The rows of a group lie close to one hidden flat surface of 9 dimensions, which passes through zero. Surfaces can cross.
Known rows, each followed by its group:
[-11.9   1.6  -0.8  -2.5  -3.7  -1.9   3.5   1.7  -5.3   8.7   2.6 -11.4
 -23.3  20.8  19.1  -4.7   9.0 -27.2]  L
[  7.2 -10.7   1.9  -3.3  -7.1   7.5  -8.0   1.2  -2.6 -16.1 -24.0  11.3
  -5.0  10.5 -14.2 -19.1   7.0  13.3]  D
[ -0.8  -2.5 -17.6  23.4  -4.4 -14.1   7.5 -20.0 -10.0  -6.4  12.5  -4.7
  -2.3  -8.8  -8.0  14.4   8.0  -3.9]  D
[ 12.1   6.4  -9.8  17.3 -11.4 -18.1  -1.0 -19.7  -0.7 -17.9  -3.2  13.4
   4.6 -15.1 -20.9   5.6   6.7   1.2]  J
[ -1.2  -2.2  -2.5  -9.9  15.4 -12.4  16.5   1.5 -16.1  28.1  16.8  13.3
   0.2 -13.0 -16.3  22.1  29.8  -2.8]  K
[ 11.4   2.6  -1.5 -16.2  11.9  -4.8  21.4   3.0  -4.9  11.7  18.8   6.8
   9.2   4.5   1.4   7.1  13.6  -7.1]  D
[  3.6   7.8 -20.5   1.9  29.8  -1.9  15.5  -5.6 -19.2   9.0  15.5  -5.9
  -8.0   5.7   1.3  18.1   8.1  -5.1]  D
[ 11.5  -0.8  17.4  19.5  16.9 -14.3  12.6   1.2  -4.0 -11.0   5.1  14.2
   3.8  15.8  21.7   9.3 -18.3   4.4]  L
[  0.3   4.4   0.9   5.2  -0.5  19.5  -9.3   1.4  -0.7   5.9   1.0   4.0
   8.1  -2.4 -14.7  -4.5   4.5  21.5]  X
[-11.9  -2.8 -11.4  -2.4  -9.4  -8.1 -10.6 -12.7  -7.1 -18.2   7.3  -0.9
 -22.8  -7.3 -20.1  12.8  -0.3  16.6]  L
[ 11.2   0.8   2.8 -10.8   4.7  -5.1  22.8   4.9  -3.1  -6.7  10.9   8.2
  -1.5  16.5  16.4  10.9   5.7  -8.9]  D
[ 22.6   4.1 -19.3   0.1  28.3  -6.0  -3.1   6.2  -4.1 -24.2   2.3   0.7
   2.8  22.2   0.2 -10.0 -10.1  -6.9]  L
[  8.3   4.8 -13.9   1.5   5.6  12.7   3.9  10.6 -10.8   6.2  10.5   9.8
   1.9  14.9   0.0   5.3  17.6   3.9]  X
[-16.0  -3.6   6.5  -0.5  -9.7  20.3 -13.5   9.4  -1.3  10.0   9.7  -8.2
  -6.4  18.1   9.7 -16.7  -5.6  11.5]  J
[-19.0 -11.5  24.8 -10.3  -1.8  -3.5  -4.5   4.5   7.1   1.8  -2.8 -10.1
 -10.7  -3.2  13.3   2.1 -22.1   6.4]  X
[ 15.2  -5.4   0.3  -7.6 -13.7  -9.6  19.1  -3.0   4.0  -5.6   7.6   8.7
  16.2  -0.4  -6.8  -3.1  17.5  -8.7]  D
[ 11.7  -3.7  -3.6  -6.8  19.7  -6.8  17.0  -5.8  -8.6   6.4   1.8   5.0
   8.3  -6.5 -12.5   5.4  10.8   2.5]  J
[ -3.3   1.4   5.2   7.6  -1.9 -17.2   2.4  -9.1   3.3   4.2  -3.6  -2.2
  -2.4 -11.7  -0.6   4.0   0.8 -15.9]  J
[  3.0   8.2 -12.1   4.1 -24.3  11.2 -23.1  -0.5  10.5 -18.5 -11.9   5.7
   3.4  -8.3 -19.7  -8.8  -0.4  11.4]  J
[  4.7  -6.6 -24.3   7.1  16.9   0.0  -8.2   1.0   1.9   4.5 -20.6 -11.4
  21.8 -31.3 -12.1   2.9  -9.3   2.5]  J
[-11.1  -1.8  -8.0  -1.4   9.6  10.2 -18.4   6.3  -8.0   7.5 -12.9   3.6
 -12.0 -10.0 -11.5   6.3  -2.2  19.5]  K
[ 10.0   6.8 -20.1  -1.8  29.3  11.9  -3.5  -5.3  -7.7  -5.5  -7.8  -4.2
   6.3 -13.1 -18.9   7.3  -6.0  20.4]  D
[-18.6  -4.4  13.3   1.3  -0.9  -4.0  -9.3   6.2  -1.9  14.0 -13.5  -6.7
 -24.0   4.0   8.3  -2.0   4.7 -18.2]  K
[  7.1   8.4 -25.4 -13.5  -5.0   0.2   0.1  11.9   8.2   8.3  -0.2  -1.6
  14.7 -20.0  -9.6  11.9  17.0 -20.6]  J
[  4.7   3.0  -8.5  12.5  -1.0  -4.8  -4.4 -13.1  -0.3 -10.8  -9.2  -4.4
  -1.4   2.1  -2.4 -11.1  -5.2  -6.3]  K
[  8.4   1.9  -3.6   9.0  11.8  -2.1   5.3   2.5  -4.4  14.4   0.3  -1.1
  11.7   8.0   3.9 -11.4   7.5 -14.0]  L
[ 15.4   4.4  -8.1  19.3  11.0  -3.7   1.3  -4.7  -6.2   3.1  -8.3   6.0
  11.2   2.6  -9.5 -10.2  10.2  -8.1]  X
[ -7.1  -5.8  -0.1  17.6  -1.8 -17.5  -2.3 -19.3 -12.7 -14.1   9.0   8.5
 -15.3  -8.1 -13.6  16.6  -4.2  20.6]  L
[  7.7  -0.3  -2.9  -7.8  19.2   4.9  17.0  -5.7   0.9 -10.9 -19.5 -24.3
 -10.6  16.8  16.5 -10.8  -3.1 -26.4]  D
[ -8.7  -2.4  17.2   6.8  -5.6  -2.9  -8.4  -0.9   5.9  -4.3  -0.9   2.7
  -0.1  -8.1   4.3   5.0 -17.0  13.4]  D
[  4.8   8.4  -6.1  -4.6  -6.4   0.4  -1.6   7.8   8.2 -16.4 -14.1  -1.7
  -9.5   8.9  17.6   3.4  -4.6 -19.8]  J
[ -4.0  -6.4 -13.0  12.4  10.0   4.5  -2.8   2.1  -8.0   3.2  -0.3 -11.4
  -0.6  11.0  17.6  -5.6 -10.9  -1.9]  J
[-16.3  -2.3   4.6   7.9  -4.1  20.9 -34.9  33.7  11.9   5.9  17.2  -3.4
  12.9   5.8  14.1  -3.8 -26.7  22.5]  L
[-12.3   6.7  -8.8  -6.5  -4.3  21.1 -25.3   9.2   8.2   6.2  -2.1  -9.2
   8.0 -12.6   0.5  -4.7 -23.1  20.2]  K
[ -3.9  -1.9   0.9 -12.7  -5.1  19.2 -14.8  18.1  -0.1   1.6  -2.6  11.4
   0.1   4.7  -6.3  -3.5   0.2  23.5]  D
[-12.6 -10.6   8.6   8.3   2.0   4.7   3.5   3.6  -6.5  15.7  29.2   1.5
   9.7   1.9   9.4   8.1 -10.5  26.0]  J
[ -4.2   5.6  36.3 -23.1   5.9   5.2  24.8 -20.4   0.6 -12.1   4.1  -8.2
 -29.0  19.9  12.3   2.3 -10.5   8.2]  X
[  0.8  13.1  -4.4  -5.6  -3.0 -13.0   0.7  13.1   5.5 -10.3  -5.0  15.3
 -11.8  -6.3  20.8  34.4  -8.1 -13.4]  K
[  2.5   5.8   7.5  17.5  -9.7 -23.2  -0.3  -7.9  12.8  -8.1   1.6  -1.2
   8.0  -7.0  12.5  -0.3 -15.2 -22.0]  L
[ 13.9   6.3 -30.9   5.0   0.9   7.7 -10.2  -2.9  -2.9  -6.3 -15.6   0.4
   7.6  -3.1 -20.7 -11.2  14.6  -5.3]  X
[  1.4   7.1  13.0 -20.4   7.2  10.4   5.3  -5.8   7.9  -6.2 -21.9 -18.4
 -18.3  18.8  11.8 -22.8  -5.8 -20.5]  X
[ 14.1  -4.0  -5.6 -20.7  27.5  20.5  17.9  14.0 -16.1   4.4   1.5   7.2
  -0.3  24.1   1.0   0.8  15.0  11.9]  L
[  4.9   0.9  13.7   3.7  -4.3  -2.5   3.3   2.0  11.8  11.7   4.3   4.3
  26.8 -18.6  -0.7  -0.8  -6.2   3.2]  L
[ -1.4  -2.9  -0.6  -1.4   9.8   2.4   8.9  -1.8 -12.0  10.0  21.3   2.5
   2.0   6.0   0.6   4.4   2.1  14.5]  K
[ -5.5   7.6  -6.3 -12.1 -15.2   3.7   2.2 -14.3   5.1   8.8  11.2  -9.9
  -0.9 -11.2 -15.4  -4.4  13.5  -5.9]  X
[ 12.4  -1.4 -15.4 -12.9  10.0  21.1   6.1   3.3  -6.6  -4.8   7.4  -0.6
  11.1  14.6  -8.3 -10.5   5.6  17.2]  K
[ -3.1 -15.9  -6.4   8.9 -13.0   3.7   4.3 -12.6   0.3  -7.3  -3.0 -13.9
   5.8  -8.3 -14.4  -5.2  10.5   4.9]  D
[ 13.0  15.9   8.9   9.8  -3.1  13.8   8.5 -11.5   0.8  -3.2  14.9  15.3
  12.1   0.9 -14.1   6.1   7.8  24.1]  X
[ 10.2   9.0 -16.0  -7.3 -11.5  14.1  -6.7   4.8   2.4 -16.3  -7.0   5.3
  -4.6  13.6  -5.8  -9.0   8.8  -1.6]  J
[  0.4   4.9 -25.1  18.7  -9.9  -8.5  -6.2  -4.4 -10.6 -11.0   0.8   7.0
 -13.9   5.1  -0.6  10.1  12.2  -9.1]  K
[ -3.6   5.7 -15.9  -7.3 -22.4  -4.1  -0.1  -6.0   4.1 -20.4   9.2   1.4
 -10.5  -6.0  -0.8  18.2  -1.1   1.1]  X
[ -8.3  -5.2  12.0  -3.4  -1.3  10.0 -12.3   2.4   8.3   4.5 -13.2 -11.0
  -0.1  -2.4  -2.9 -17.0  -6.9   2.1]  K
[ -0.2  -0.1 -15.1 -12.5  11.9  -0.9  -1.2   2.5  -9.8  -3.6  13.0  -6.6
 -14.4  16.1  -4.9  -3.3   8.7  -7.0]  L
[  3.3   5.8  -4.0 -11.9   3.8  -9.1  13.4   2.9   0.6  17.2  26.6  10.0
  19.0 -18.5  -0.7  22.3   4.3   4.3]  K
[  6.4  10.2   2.9  36.6   0.4  -6.8  -2.8 -28.8  -6.3   6.8  -5.2   1.2
   2.8  -3.9 -19.7 -16.6  11.4  -3.8]  X

New rows, each followed by its group:
[ -6.2   1.1  32.2  -8.7 -11.1  -2.4  -0.2   3.8  14.0  -5.4   1.6   7.7
  -0.8  -7.8   2.1  10.1 -13.5  12.3]  J
[ -0.1  13.2   1.6  -1.3  -5.6  -8.3 -19.2  14.3  -5.7  14.5   7.5  33.1
  -2.7   4.2  -4.1  -0.6   5.6   3.7]  D
[ -7.9   4.4  -4.9  12.3   1.2   2.7 -12.3   1.6  -3.8 -10.1  -4.0  -0.3
 -15.2   4.2   9.5   9.2 -13.6   7.0]  D
[ -0.6   6.2 -10.3   4.6  15.6   2.9 -15.7   0.5 -13.8   7.5  -9.8  10.0
 -11.0   3.9 -13.3  -7.8   4.4   9.0]  D
[ 1.7  8.3 -8.6 -3.6 -8.9  2.0 -2.5  1.0 10.0  1.1 10.3 -2.0 15.5 -9.0
  3.5  0.8 -9.5 -1.3]  K
[ -0.4   1.5   5.2   3.1  -0.3  -5.5  -4.4  -1.8   4.4  -7.3 -19.1  -5.1
 -10.6   3.3   6.4  -6.7  -3.5 -15.7]  K
[-13.5 -15.9  32.9   3.5  -3.5  -9.2   9.2  -2.8  -4.8   8.8   4.7   0.3
 -15.2  14.7  13.4  -7.0   0.4  -0.4]  D
[ -8.5   4.8 -21.8 -11.7   7.1  30.4 -18.2  18.5  -2.0  13.0   5.6  -6.0
   2.5  -4.8  -8.7   6.7   0.5  19.7]  D
[ -7.9  15.3 -26.3  -2.3   8.2  12.6 -19.3   6.5  -0.4  20.4   2.9 -13.1
   1.9 -10.5  -6.0  -2.1   3.1  -9.9]  D
[-30.8  -7.8  16.4  -3.5   4.3  11.7 -14.4   4.2  -3.4  45.0   8.0 -23.7
  -8.4  -3.5  -1.0 -18.2   2.8  -2.2]  D
[ 13.4   8.8 -16.2  24.9 -31.1 -16.2   4.3 -16.6  12.3 -19.3  14.2  -2.4
  17.0   0.9   2.5  -8.2   4.3 -26.0]  K
[-17.6  -3.9   5.3  21.1  -5.1  -2.9 -25.1   2.2 -20.7   3.8  -1.0  20.7
 -30.3  16.5  -2.5  -0.8   1.2  20.9]  D
[ -6.3  -9.0  -9.6   0.6  -1.5  16.2 -14.1   4.2 -10.6   6.1  -3.6   3.2
  -4.7   1.0 -19.7  -7.8  12.4  21.7]  D
[ -8.0 -12.9  29.2 -11.6  -6.5  10.8  -6.7   8.3   9.1   2.0  -8.7   1.7
   4.9  -1.7  -2.5 -11.2 -11.4  22.1]  D
[ -3.0  -6.3  22.1 -19.5  18.0   2.4   0.8   4.9   8.2  16.7   0.5 -15.2
   9.3  -2.5  -3.8 -20.2  -9.5  -1.5]  L
[  5.5   7.1  -4.1 -14.2 -19.5  12.1  -8.0  21.9  15.5 -13.6   2.3  12.0
  11.4   1.2   8.0   8.3  -6.5   6.2]  D
[-25.8  -8.2  21.5   2.3   1.6  24.9 -21.7  25.7   1.7  17.6  -0.2  -9.9
  -9.9  17.0  23.2 -11.3 -17.8  13.0]  L
[-18.5   4.8  15.3  14.4   3.4  -6.3  -9.7   3.0  -4.5   8.0  13.7   2.6
 -16.0   2.2  18.8  16.6 -19.4   8.1]  D
[-13.4  -7.9  27.6 -23.6  -8.1  19.0  -6.6  28.6  14.9   8.4 -19.7 -13.5
 -14.9  17.1  17.7 -14.9   5.0 -20.2]  K
[ 11.0  -0.4 -22.6   9.2 -15.4  -7.4  -2.0 -11.8   0.3  -5.3  -3.9   5.4
  13.9 -15.1 -25.9  -6.2  18.3  -5.0]  D
[-12.9   3.4   7.8  12.7   7.5  -7.9 -15.0  -6.8  -3.3  18.7  -0.6  -1.2
  -4.9 -10.8  -5.7  -5.5  -8.4   1.4]  D
[  0.4 -17.6 -15.0  -7.1  11.2 -12.4  -6.9  19.9  -2.4 -20.8 -20.0   2.6
  -8.7   2.9  16.5  10.9 -17.5  -4.8]  X
[-10.9  -8.4  26.3  -6.1  13.7 -14.8  -0.6   3.5   5.4  21.2  32.2 -11.3
  12.8  -6.6  -0.9  -6.4 -14.7   2.9]  L
[-20.4  -4.5  -3.1  10.5  -4.8   1.7 -21.4   1.8  -1.2  13.5 -13.5 -12.1
 -11.1 -13.7  -5.8  -2.3   1.0  -3.7]  J
[ -7.3   4.7  17.9  18.9  21.4 -11.9 -26.8 -11.8  -8.4   8.3 -27.8   6.6
 -16.9  -5.2 -11.9 -21.3 -18.1   8.6]  D
[  2.3 -11.3   9.3   7.5 -25.2   2.3  15.7   1.4   1.6  -0.6  32.6  -2.5
   8.8  21.7   3.5  -8.4  23.4  -7.6]  K
[  1.3  -5.8  -8.8   0.3  -4.5 -20.2   3.4  -3.3  -0.6 -15.4   4.1   7.7
   2.5 -13.7  -2.2  20.1  -7.8   4.9]  X
[ -7.6  13.0 -13.7 -22.6  25.0  15.5  -6.4  10.0  -6.1  17.3   1.0  -8.4
  -6.0   2.7  20.3   3.3 -22.0   7.0]  K
[ -3.7  -8.9  -2.1   4.9 -17.8  -6.2  -2.4   2.5 -14.8  13.4  19.6  27.1
   0.4   4.3 -19.1   0.2  28.5  14.4]  D
[ 13.6   4.2   5.8  22.3   2.0 -15.8   1.0   9.1  11.0   9.7  -1.7   7.0
  29.6  -7.0  12.3  -5.6  -3.8 -23.5]  X
[ -0.5   1.8   9.9   3.5   1.6  -2.5  -1.1 -11.1   3.7  -9.9 -16.6  -8.3
 -10.9   4.1   4.1 -11.2  -9.2  -7.2]  X
[  0.4   3.7  -6.5  -4.2  -3.0   9.7  -7.9  19.5   8.2   6.6  -6.8  -5.7
   5.3   9.3  15.6  -9.8   0.6 -20.1]  X
[ 12.4  -2.1 -16.8   0.0  -2.6   9.8  -9.0  -1.4  -1.0 -21.8 -30.1   0.6
  -6.4  10.6 -11.6 -19.0   7.3  -2.5]  D
[-10.4  -1.3 -27.6  15.8 -16.1  18.0 -22.8  -1.3  -9.1  11.8  12.9  -6.2
   5.4   5.1 -15.5 -21.8  12.0  11.7]  J
[  0.5   8.9   1.1 -10.0  -0.2   4.8 -13.8  15.7   0.3   3.4  -8.3  12.9
  -8.6  15.1   6.4  -9.3   0.1  -6.0]  D
[  3.7  10.9   3.8 -11.9 -16.1  -7.2   6.6  10.1   9.5 -15.0   6.8  17.1
  -7.2  -3.0   4.2  29.2   7.2  -6.3]  J
[ 8.7 -2.5  9.3 -8.3  7.8  4.1  5.9 -2.0  3.5 -5.1 -2.3  3.9 12.5 -4.1
 -8.6 -4.0 -5.7 14.7]  J
[-14.3   1.8   0.4   2.3 -17.5  15.7 -17.2   9.5   9.1  12.9  -9.7  -9.3
   0.7  -4.0   5.7 -11.0   0.4  -7.1]  L
[ -7.4  -3.0  37.5   0.5  -5.2  -1.6  -8.5  -2.9  14.6 -12.2 -14.5   3.7
  -3.5  -9.9  -1.4  -1.0 -25.4  22.9]  J
[-19.9  -4.1   3.1  28.3 -21.9  -8.7 -19.1  -9.0  -2.5   1.0   7.1   2.1
  -7.5 -11.7  -4.5   6.1  -5.5  11.3]  D
[ 13.8  -5.9  21.5   4.7   1.7 -25.3  18.1  -9.8  -8.0 -13.1  -9.4  21.1
 -13.7  23.6   9.1  -9.4   6.8 -13.9]  D
[  0.5   7.3   3.6   2.1  13.8 -15.9   6.6  -4.2 -10.1  16.0  13.6  11.3
  -1.2  -0.9   1.2   8.1   3.1  -3.7]  D
[  7.9  13.8   2.2 -11.5   4.0  -1.4 -12.9   8.6   7.1   9.8  -9.8  12.8
   8.5  -4.1  -6.3 -14.5  -1.3  -6.2]  D
[-13.1   0.5  -8.3  12.7   6.0  -8.2   1.8  -4.5 -21.0  10.2  16.5   3.2
 -22.8  11.9  12.2  14.5   3.7  -0.1]  K
[ -9.3   2.7  18.6 -16.8  28.7  24.7 -11.8  14.7   5.2   3.7 -14.7 -13.0
  -6.5   4.2  12.2  -2.8 -30.6  20.9]  D
[  9.0  12.5 -26.5  -3.5   7.6  -0.9   4.8  -3.3  -6.4  -2.5  -0.7  -4.9
  -3.3  11.5   8.4  -4.2   5.5 -22.8]  K
[-10.0  -0.9  -4.6 -10.6  -3.6   7.5 -10.7   7.2   1.1  17.8  -2.8  -3.9
   0.1 -16.0 -18.3   0.7  14.4  -0.9]  J
[ -7.1  -0.3   7.6  12.3  -3.3  -4.5  -3.9  -3.4   9.1   4.1  -4.6 -18.3
   2.6   7.3  26.0 -19.0 -21.4 -20.6]  J
[ -9.2   6.3   7.3   6.2 -24.5   0.4  -4.5   6.4   8.6  -6.3  16.1   2.2
  -5.3  13.3  22.6   4.2  -9.5  -6.3]  J
[ 22.7  15.7 -15.2 -12.7  10.4  -1.2  -9.2   1.5   6.7  -3.0 -29.8   4.1
   6.2   2.3 -11.6 -27.8   5.8 -26.1]  D
[ -3.7 -11.4  13.3   1.1   3.4  14.1 -14.4   3.1   1.9  -8.9 -22.9   1.5
  -2.3  -5.7 -17.7  -7.8  -6.7  27.1]  K
[ -4.7  -2.0  -2.4  -6.1  19.0  -0.2   9.9  -0.8 -15.9  28.7  20.8  -0.8
  -0.1   0.0  -8.4   4.5  17.1   3.4]  D
[  5.1   3.8  13.6 -15.5   3.4   7.6  -8.1   7.2  18.9   1.8 -12.7  -0.4
  22.5 -18.4  -8.8  -8.6 -16.9  11.9]  D
[ -6.7  -3.4   7.9  11.1   4.0  -2.4   1.1   0.1  -0.8  -0.1   0.4 -12.5
  -5.7  18.3  30.2  -8.3 -19.4 -10.7]  J
[ -9.7 -10.9  -8.2  12.1 -20.8   1.6  12.7  -7.3   2.3 -11.8  11.3 -20.7
  -4.4   2.2  12.7  11.5   3.9 -11.4]  D
[ -4.6  -0.3  -1.6   8.1  -8.8   0.8  -8.9  -1.2   1.0  -5.0 -16.3  -8.8
 -14.0   9.7   4.6 -13.4   3.9 -19.9]  K
[-14.6   5.0 -22.5  18.3 -17.7   1.0 -11.8  -2.9  -1.6   2.6  13.8 -10.6
  -2.8  -9.8   1.0  13.4   2.4  -5.3]  D
[-16.9  -0.1  14.6   4.9  10.4  -2.3  -6.3  -0.5  -5.4   3.2  -9.0  -8.1
 -27.3  13.9  26.5   0.8 -22.3  -3.7]  K
[  2.3   1.9  11.4 -13.5  -8.9  -3.3   5.4   7.0  13.4   9.7   9.9   3.2
  17.9  -9.4   1.8  -3.2   0.4  -7.0]  D
[ 12.1   3.4 -15.1 -17.2  -0.7  27.7  -4.9  16.0  10.1 -25.4 -16.5  -2.5
   6.7   3.5   1.9   3.0  -9.8  14.4]  D
[ -3.4  -7.9   0.0  -8.6  -1.6 -19.7   5.6  -9.1   1.1 -14.2  -3.9  -4.2
  -9.2  -9.1   3.3   9.2 -10.5  -6.7]  X
[-10.1  -6.5  12.8  12.7  -0.6 -16.4  -4.9 -14.6  -7.9  27.0   8.3   5.1
   4.6 -16.0 -20.6 -12.8  10.5   3.4]  D
[-11.6   7.3   8.7  14.8 -34.6  -5.9 -16.3   1.0  17.5  -8.5   7.1  -0.6
   1.5  -5.8  13.9   1.7 -15.4  -7.0]  J
[ -3.2  11.5  23.8  16.5 -12.9  21.7 -15.0   1.7  13.6  -3.3  -1.1   6.1
   9.8  -2.2   0.0  -3.1 -15.6  26.8]  X
[-17.6  15.3   4.9  19.3 -10.9 -24.8 -21.2  -6.8   2.3  31.4   7.3  -1.4
  -3.6 -12.3   2.7 -11.5  -0.2 -31.8]  D
